All groups share one centre, and each spreads out both ways along 9 directions, with some noise.
Known rows, each followed by its group:
[ 12 -17 -23 -14 -27 -23  35  34   2  -4  29 -11   3 -20  -1 -19   7  17]
risut
[ 53   1  -2   7  25 -22 -15  30  51 -25  30  35 -28 -26   1  18  -6  25]
risut
[-16  13  12 -21  -4  29  27 -26  -9  54   2  13  15   8 -34  44   9 -31]
Tosag
[-21  -4   4   1  21 -20 -14  22  10  17 -18  25 -11   2   4  18 -12  -8]
Mape
[ 32 -33 -36 -15  40  23  26 -23  12  -4  58 -21  -5 -20   9   0  -7  24]
risut
[ -9  15   4  33  -5 -40  -3  -3   4   5 -20  30   4 -25   6  25  26 -10]
movu
[ 17   3 -44  -5  54   1  20   7 -14   4  39 -32  11  25  21 -18 -36  -5]
Lofe
[ 34   1 -12  14   4  -9  -3 -15 -10  16   0 -16   2 -20 -12  31  13  -7]
kap
[ 20  19  17 -12  10  -5  23  18  36 -14  26  28  -3   4 -26  27 -16  -6]
Lofe
[-14   8   6  27 -14   8  12  -4   4  20 -17  13 -10  21  15  -3 -18 -28]
tumo
[-14  11  -6  -1 -20 -23 -19  12  20  32 -29  28 -19 -23  14   9  38  -3]
risut
[-11  29  -1  22  13   3 -40   3  -2 -10 -25 -12  -4   6  23  -1  -3   0]
risut
[-15  47  14   5 -41  31  34   1  13  21 -19  14  -7   7  -7  40 -12 -36]
Tosag
[  8 -11   8   3  41  30 -16  -1 -38 -37 -22  -7  -7 -13   3  53 -51  11]
movu
[-23   3 -22 -43  13  39  31 -58  37  11  21 -27  -6  12  14 -13  28  -8]
risut
[-24  -5  -4 -31 -20 -32  37   0  57   4 -14  17 -22  -7   1   6  30 -17]
kap
[-17  39   7  -6  30  -9   3  21  22   6   4  17   5  36  -4   8 -23 -23]
Lofe
[  7  11   6 -28 -14 -10  11  27 -41  16  -2  13  25 -18 -34  30  12   3]
Mape
[  5  -3  -2   6   1  23   2  -1  -2   2  21  -5   2   8   1 -13 -16   8]
movu
[-38  17  16 -28   0 -21  59 -25   6   7  -5  37  23  12 -20  22  24 -36]
movu
[  1   0   0  12  19  -5  -5  -6  32  12  10  10  -7 -14  -8  34   4  -2]
movu
[ 13  -7  -7 -12   8 -14  35  14  17 -27  22 -16  -1  32   2 -29 -28 -10]
kap
[-32  13  -2 -12   4   7  11  -2  24   2  10  18   0   0  11  -5  13   3]
kap
[ 12   6   8  -8 -19  -3   5   4 -18   6  15  -5  22 -10 -31   9  19   6]
Mape
[ 25  -5  13  -8 -20  -6  -2 -16  20   0  -9  23 -16  -9  -5  -5  23  -2]
risut
[ -3   3 -13 -25  -8  33  21  18  30 -21  17   1 -27   2  24 -17 -22  17]
Mape
[ -1   5 -29 -26  21 -13  16  17  50   6 -11 -18 -32  -8   8  41 -10 -16]
Mape
[-24  26  -3  16  -5  -1  -4 -17 -42  14 -30  -8  23   5   9   6  13 -19]
Tosag
[ 25   8 -13 -16  26  15  14 -11   9  20  10  13 -14  15   9   6 -14 -17]
Lofe
[ -7   8  23  17 -48  27 -63  18 -14  27 -43   6 -20   9   5 -22   2   8]
movu
[  7   3  -6   8   5  24  13 -15 -18  -8  24  -1  15  -9   3   0  -5  12]
movu
[ -7   0 -16   6  28  23   4  -7  19  -3  28 -30   0  15   8  -6 -24   4]
Lofe
[ 29 -20   4  47  23   7 -19  -6  15  -7  32  20 -11  -7  10  -9 -20  19]
movu
[  1   5  -1   6  15   9  23   0   2  19  35  18  14   8 -12  13 -13  -8]
kap
[  7   6  15  11 -20 -13  17 -16   6  -1 -10   2   3  23  -8 -12   6 -27]
Mape
[-31  30  31  49   6  20   9 -40   0   1  35  75  32 -10   3  -2  24   7]
Mape
[-10  -6 -23  22  21   9 -10   8 -26 -16  14 -28  12 -28  17  13 -13  26]
kap
[-10  11 -22 -35   5  13  14  44  40  18  30 -13 -10 -21 -16  39 -10  15]
Mape
[-13   6 -29  30  41  34  -4  21   3   2  45 -38   8  -6  11  20 -45  19]
kap
[-10   0  21  27 -10  17  -3  31 -17  18  -5  46  -8  33   9 -24 -48  -9]
Lofe
[ 52   5   2 -11 -12  -2   9  -1 -11  -8   4  25  -5 -19  -7  10   9   4]
Lofe
[ 14 -20 -27   0 -12 -38  25 -21  -6  32  -5 -21   1   0   7 -20  31 -24]
Tosag
[ 11  16  -3 -28 -24  -8  15   7  -4   6 -16  -8   1 -12 -16  21  18  -9]
Mape
[-13  13  14 -12   8  19  -4 -14   4  14   6  10  15  -9 -25  36  14   1]
Tosag
[  7  11  14  12  13  -1  -1   8  36 -33  10   1  -9   7  -6  14 -21   3]
tumo
[-11  29 -19  40 -17   2  15  -4  37 -23  13  -6  -8 -29  33   4  11  11]
tumo
[-13  13  -2   7 -17  26 -11   8 -15  13 -24  15 -15  -6  22   4  -9   1]
tumo
[-12 -18  14  32  16  -6   4  -2  21 -24  31 -15  13  -1 -21  16 -17   8]
tumo
[ 29  10  27 -27 -38  26  39 -28  -6 -22   8  18   5  15 -18 -18  10  -9]
Tosag
[  1 -15  18  29   9   5   4  -8 -49   0   6  28  21   7  -4  -5 -22   1]
risut
[-17   0 -10   3 -10   2  13  -1  -9  48  -7   1   1   7   2   4   1 -22]
tumo
[-32  14  -7  22 -13 -21  -4  31  -2  29 -13   1   4  11   8  -8  -7 -15]
movu
[ -2   6  -4  34 -52 -22  -8  29 -12   0  -8  -8   9 -52  -7  23  30  19]
Lofe
[-15  33  53  10 -28   3   3 -17   1 -38 -23  20  12  49 -14 -28  -8 -23]
risut
[ 14 -23  11 -16  22 -33  44 -22  -8 -10  12  32  18  -4 -21  17   7 -14]
Lofe
[ 15  14  -6  30 -24  12 -21  23  -9 -16 -15 -14 -14 -16  19   2 -15  13]
movu
[-39  -4   8  25 -13 -16  16  17  40 -14  40   2  16 -12 -12  -9  11  20]
tumo
[-13  23  -7   8  -6 -21   8  33 -25 -33   9 -10  28 -10   3  -7  -1  16]
risut
[ 18  13   1   6   3  16   9  -7  52 -43  17 -12 -18  -9   4  18 -10   8]
tumo
[ 12   0  -5  -8   1 -18  38  -5  -5  -8  18   1  17 -18 -17  21  12  -1]
kap
[ -3   6 -15  36  27   6  14 -13 -25   2  13  -5  14   3  19   9 -23  -9]
Mape
[ 21 -38 -13 -21   4  -4  44   2  22  17  47  36 -11 -19  -4  -8   6  14]
risut
[ 28 -43  19  29  -8 -14  19 -12 -42  37  -1  39   5   3 -18   5 -14 -20]
kap
[ -6  26 -16   7 -14 -30  30  26  13  -4  21  -5  15  14   6 -30   6  -8]
Tosag
[ 36 -30  20  -7 -39 -27   8  19  47 -12   9  48 -31 -22 -13 -15  19  16]
Tosag
[ -6 -23  13  -2  -1   1  10 -49 -11   1 -15  12   2  -7  -2   2  24  -7]
Lofe
[-13  -3  21 -12   1 -18  -7  17  -4  13  -3  17  12  18 -26   0   0  -7]
tumo
[ 18  11 -11  -6   3  29  22 -29  21 -19  13 -33 -10   2   5  14  -8  -5]
Tosag
[-26   6  25 -14 -24  19  11  11  56  -8  11  49 -21  21   4 -31  -3   4]
Mape
[ -4   5   6  -6 -10  28  18   1  63   3  10  -7 -28   9 -13  30 -21 -13]
tumo
[-60  39 -10  20  11  17   4  33  36  31  20   2   6  -9  -3  48 -13  -2]
kap
[-18  16 -23  17  12 -13  -6  -6   7   8 -11 -30   1  -4  17  10   6 -11]
Tosag
[ -2   9 -11  23  -8 -29  20   1  19  10  18   9   8  -5   6 -14  19  -7]
movu
[-11   9   5  11  -7  24 -15  -4  -2 -19   3  -4   3  -9   9  -6   2  18]
kap
[-41  30 -16   1  30   9 -28 -29  20 -25   0 -68  18  18  12 -14  17   3]
Lofe
[ 42  11   8  -8 -36   4  21  -4  21 -37   9  10 -12 -22  -6   2  17  12]
Tosag
[ -5  -1  46  30 -26 -20   8 -23  36 -36 -13  15   0  13 -19  -2   6 -14]
tumo

New rows, each followed by its group:
[ -6  48   8   7 -27  -9 -12  16  -4 -30 -20 -25  13   2  -7   3  11  -3]
kap
[-68  15 -20   6   2  10  15   3 -35  29  -3 -20  29   5  14  -4   0  -8]
risut
[ 11  21  14  -5  -5  22 -18 -17  21 -21  -2  -3  -6  -3  -6   5  13   9]
Lofe
[ -3  -9  19   4   3 -28   4  -9  15  -6  12  -6  21  -2 -36  15  21  -3]
tumo
[  2  -8 -19  -3  24 -30  12   7  32   5 -32 -22 -30  22  17  18 -30 -38]
Mape
[  6  16   5 -33 -34  22   4  -5   7  21 -31  19 -27   7   7  -3  11 -15]
tumo
[  6 -56 -12  -5 -11 -19  50   2  17  84  19  22 -15  18 -19  -2 -11 -37]
Tosag
[-23  38  -3  19   6  24 -19 -18 -13   2 -29 -19   4 -19   9  50   3  -7]
Tosag
[  4  17   3 -22   5   1  21 -13  29   1  17  15   0  25  -2 -20   7 -11]
kap
[ 16 -21  16  -2 -67 -44  32   2   4 -43 -32 -19  -4 -42 -25  21  32   3]
kap
[ 12  37 -15   4  19  -6 -21  13  28 -41   7 -10  -4 -49   9  42  18  31]
tumo
[ 26  21   5 -11 -48 -16  47 -11  -9   4 -20 -31   9  31 -24  -4   7 -48]
Mape
[ -1   9  -9   7   9  15  14  19  54 -41  47 -10  -8 -10   6  -2 -17  27]
tumo
[-24 -12   4   1 -14   0 -36  15  67  -3 -16   3 -41  -2  15 -19  11  14]
Mape
[-35   2  -6  -1 -35  -6  12  -7  44 -16   4 -51   2  19   5 -45  20  -4]
Lofe
[ -9   0 -23 -17  29   1   3 -45 -10  -1  -8 -35   7  29  25 -37  16 -16]
Lofe
[-11   0  18  -5  -1 -33  45  24  33   0  19  36   8  14 -27  15 -14 -20]
Lofe
[ 24  -4  16  39 -35  22 -28  -2  29  15  24  25 -16   6   5 -46  10  17]
movu
[-12  17   9 -13 -22 -14  20  15  31  18 -13  10  -7  16 -17  13   3 -28]
Mape
[-18 -34  28 -19   2 -28  26   0  26  33  27  -2  25  38 -65   2   1 -27]
tumo
[ -1  22 -19  24   4 -13  -3  18  -7   2   6 -11   9 -30   9  26   5   8]
Tosag
[ -2  -8   8  -3  10  10   1  20 -26   1  23  21  16  -2 -11  -3 -15  17]
Mape
[  0  13   4 -31 -65   0   0  18  40   3 -26 -23 -24   0 -12 -10  31  -2]
Mape
[  6   8  32 -15 -37  19 -16 -48   5   5 -46  32 -22  11   6 -19  41 -16]
Lofe
[  5  -4  39  11 -33 -10 -15 -34   2 -21 -19  35   0  10  -2 -39  36  -1]
Mape
[-21  18 -12  27   0  -9  -3  23  11  16  -7  -1  -3 -10  10  23  -8  -8]
Tosag
[ 54   7 -14 -25  19  46  -3 -74  46 -52  18 -76 -19  13   3  -9  13   2]
risut
[-20  -8  17  11  -9 -16 -11  17  48  -8 -10  20 -23  23   9 -28 -10  -5]
Tosag
[ 30  14  -1  15   9 -29  13 -43  13  10 -18 -19   3   0 -18  43  21 -44]
tumo
[-33   2  18  -7  40  -9 -39  11  32 -30  25   3  16  29  -7 -35  -1  25]
Tosag
[ 18 -16 -10  27 -12 -21 -29   6  65  41  36  -6 -16  10  -4 -45  30   6]
movu
[ -7  -1  24  27 -17   2 -23  -9 -11  24  -8  41   3   5   1 -18  15  -1]
movu
[ 11   3 -12   6  17  10 -23 -24  17  45  -2  14 -17  -5  10  11  19 -12]
kap
[ 20 -33 -11  21   3 -15 -10  16  60 -28   7  -9 -42  -9  25 -16 -19  16]
Tosag
[ 28 -21  16 -11  15 -38  -7  -6  43   7  31 -21  14   0 -63  25  26  -2]
Mape
[ -3  -1 -14  -4   3  11  17  -5  22  12  13 -12 -10  13   8 -10  -9  -8]
Lofe
[  1   8  -7   3  -3  -2  -2 -39 -25  -6 -26 -27   9   7  15 -14  19 -16]
Tosag
[ 29  32   9  -4 -40 -21  32  35  10 -41  36  28  16  -7  -7 -35  15  19]
Tosag
[-14 -11   8  -3 -16 -59  37  -8   6 -20   0  -1  26 -24 -27  14  42  -6]
Lofe
[-19   7  -9  13  10  -4 -17 -24   2  -2 -28 -28  -4   6  19   0  10 -13]
Tosag
[ 20  -8   2  16 -26  12  39  23   5  -9  23  19 -13  17  11 -24 -43  -5]
Tosag
[ 12 -20  22 -16   6  -6  33 -30  26 -31  20  15   5   0 -25   7   9  -1]
Lofe
[  8 -24 -23  16   7  33  18   9   3  22  31 -12 -17  14  23 -19 -46   0]
Lofe
[ 16  -8  30 -18 -28  12  19 -14  11  -8   3  30  -7  15 -17 -17   6  -6]
Tosag
[ 38   1   1  -2  -8  32  -6 -14  -1  -5   8   7 -16  -8   7  -5  -2  11]
Lofe
[-18  -8  -1 -11  42   2 -47 -34  34   2 -12 -26  -5 -21 -11  38  33  12]
Tosag
[  1 -17 -12  36  -8 -14 -10  26   5  30 -15  16 -24 -35  13  35 -10   1]
Tosag
[ 12  15 -11  -2   1  -6 -18  -8  -5 -27 -15 -27   1  -6  18 -14  16   9]
kap
[ -7   0 -15  17  -8   5 -35 -19 -16  40 -41 -18 -15 -18  21  13  23  -9]
risut
[ -9 -13 -23   4   8  22  14  12  24 -44  37 -50  -4 -26  10  10 -21  37]
kap
[  4 -30  14 -14   4 -30 -37  16  -4  -7 -42  13 -20   5   2 -14   0   3]
Mape
[-29   7 -16  -3  26 -13  16   6 -11  43  30  -8  34  20 -14  -2   3 -14]
Tosag
[ -9   5  -2   4   7 -13   0   4  25   0  15 -13  11 -25 -22  36  19   8]
tumo
[ 18  14 -17 -45 -11 -14  37  17   7   3 -28 -14 -17   2  -5  28  -5 -30]
Mape
[ -2  12  24  -3 -32   8  -6 -16  23  -3 -19  19 -13  -3  -9   5  23  -5]
Lofe
[ 11  53   6  -3 -19   5 -12   8  27 -27  -9 -29   2  20  -4  -8   8  -8]
kap
[ -2  15  23  10 -29  -2 -15  -7  22   9 -35  15 -18  18  -3  -3   9 -22]
risut
[  8  -2  18  24  -3  -2 -14 -16 -20 -21 -18   4   5  -7  -1   7   1   0]
tumo
[ 56   1  13   4 -13   3 -20 -26  24 -31 -11 -20 -21  -4  -7   1  12   0]
risut
[  6  40  -9 -10  -5 -30 -11   6   9   5 -19   9   4 -25   1  21  44  -5]
tumo
[ 11  12 -14 -18 -13 -15  34 -17  13 -11  17 -21  11  -9  -4  -7  35  -4]
movu
[  5   2  17   1   9   5 -36 -16 -21 -21  -6   9  14 -25 -10  12  26  27]
Tosag
[  0  10  -2  -5 -28  34  -2 -11  37   8  -3 -12 -27  25  16 -33   0  -9]
Lofe
[ 14  13  -1   5 -14 -13  33  -7  13  13  12 -26  12  20 -26  12  -1 -32]
Mape
[-11  -1  13  -7 -19 -11 -27  -4  54  -4 -20  14 -26 -12   1  -4  35   8]
Mape
[ 13 -17 -13  17  14  10 -40  -5  51  60 -21  27 -57  -7  22  23   0 -13]
risut
[ 25  -9  10  22  20  -2   3 -37 -33 -29  10  27  16 -26   5   9  11  14]
movu
[-12  -3  -4   1  10  13 -11 -24 -39 -12  -8   4  11   5  27 -36   6  10]
risut
[ -6  15  25 -32 -21  24  19 -17 -13 -22 -27  12   1   8 -12  14   0 -10]
movu
[-14   6  -9 -14 -28   8  39   5  52   6  31   1 -10   6   2 -23  14  -1]
tumo
[ 26   9 -10   2  -5  22   9 -24  18 -19   1 -15 -17 -13  13  13   2   0]
tumo
[-59  -1   1  27 -19  16 -29 -31   5   2 -25 -41   6  -2  16 -15  26   3]
Lofe
[ 24  -8  -8  -4   1   4   3 -12   1 -34  12 -25  -2  -3   8 -17  -2  13]
kap
[ 50   3 -31 -16  15  20  27 -26  14 -61  50 -92  15 -15 -12   6  -1  21]
risut
[ 38  20 -37  -7  14  17  13  31   6  17  30 -12 -16  31  26 -32 -40  -8]
Lofe
[  1  -5  15 -11  -4   4   7   5  -7 -11   2  27   0  10  -2 -19  -9   4]
Mape
[ 19  24  -2  21 -20  24 -42   4   1 -51 -15 -58  -9   0  13 -19  -9  20]
kap
[-57 -22  -8  21 -22 -13  29   7  25  25   4 -19   0  14   6 -16  -5 -17]
Lofe
[-11  -9 -18  13  22 -15   2  21  23   7  26 -10   3   6   5 -10 -14   6]
Tosag
[  6  -8  -6   3 -12  -9  20  19  15  13  16   2  -4 -10  -9   6  -5  -2]
risut
[-15  13  -4  -8 -21 -10  15  18  -4  17   2  26   5  18  16 -43   6  -6]
tumo
[  0   1  -9 -62  12  21 -24  38  -3   7  18  -1  -1 -24 -18  16  10  40]
tumo
[ -6  24  -3   6  -6  18  16  -5  11  -8   0 -12  -1   8   4   8 -10 -12]
Tosag
[ -5  -3  11 -41   3  16  21 -19  14  -1   3  -5   0  19 -20   4   0 -11]
movu
[-10  -2   5  -7  -2  24   8  15  43  -5  36  13  -9   4  -2 -13 -10  19]
Mape
[ 11   0  -6  20  24   9  14 -16  -1  -9  32   9  11 -19   4  20  -5  10]
movu
[-15  42  -2  13 -51 -28 -14  32  12  -1 -22 -15   7 -18  -4   0  36   2]
Lofe
[ -4 -13  34  39  18  20 -26  -8   2  29 -15  55 -21  37   9  -5 -44 -22]
risut
[-11 -37 -30 -15 -46  25  37 -26 -31  31  40 -20  16 -27  12 -55  44  26]
tumo
[-14  14  -4  22  -2  22  20  16 -22  14  31   3  22   8  -2   0 -27  -1]
Mape
[  7  16 -17 -32  -4  -2  37   3  21 -30   3 -42  -3  -5  -4  20  -3  -7]
movu
[ 22  -5   2  27 -15 -20 -22  52  40  12  -6  20 -36   7   5  -5 -29  -2]
risut
[-11 -26 -13 -22  11 -23  43   0  31   1  13  15 -10   5   9 -12  -1 -11]
kap
[-25  18   3   9  -1 -15  -3  18  -1  15   3  14  13   2  -3   1   5  -4]
Tosag
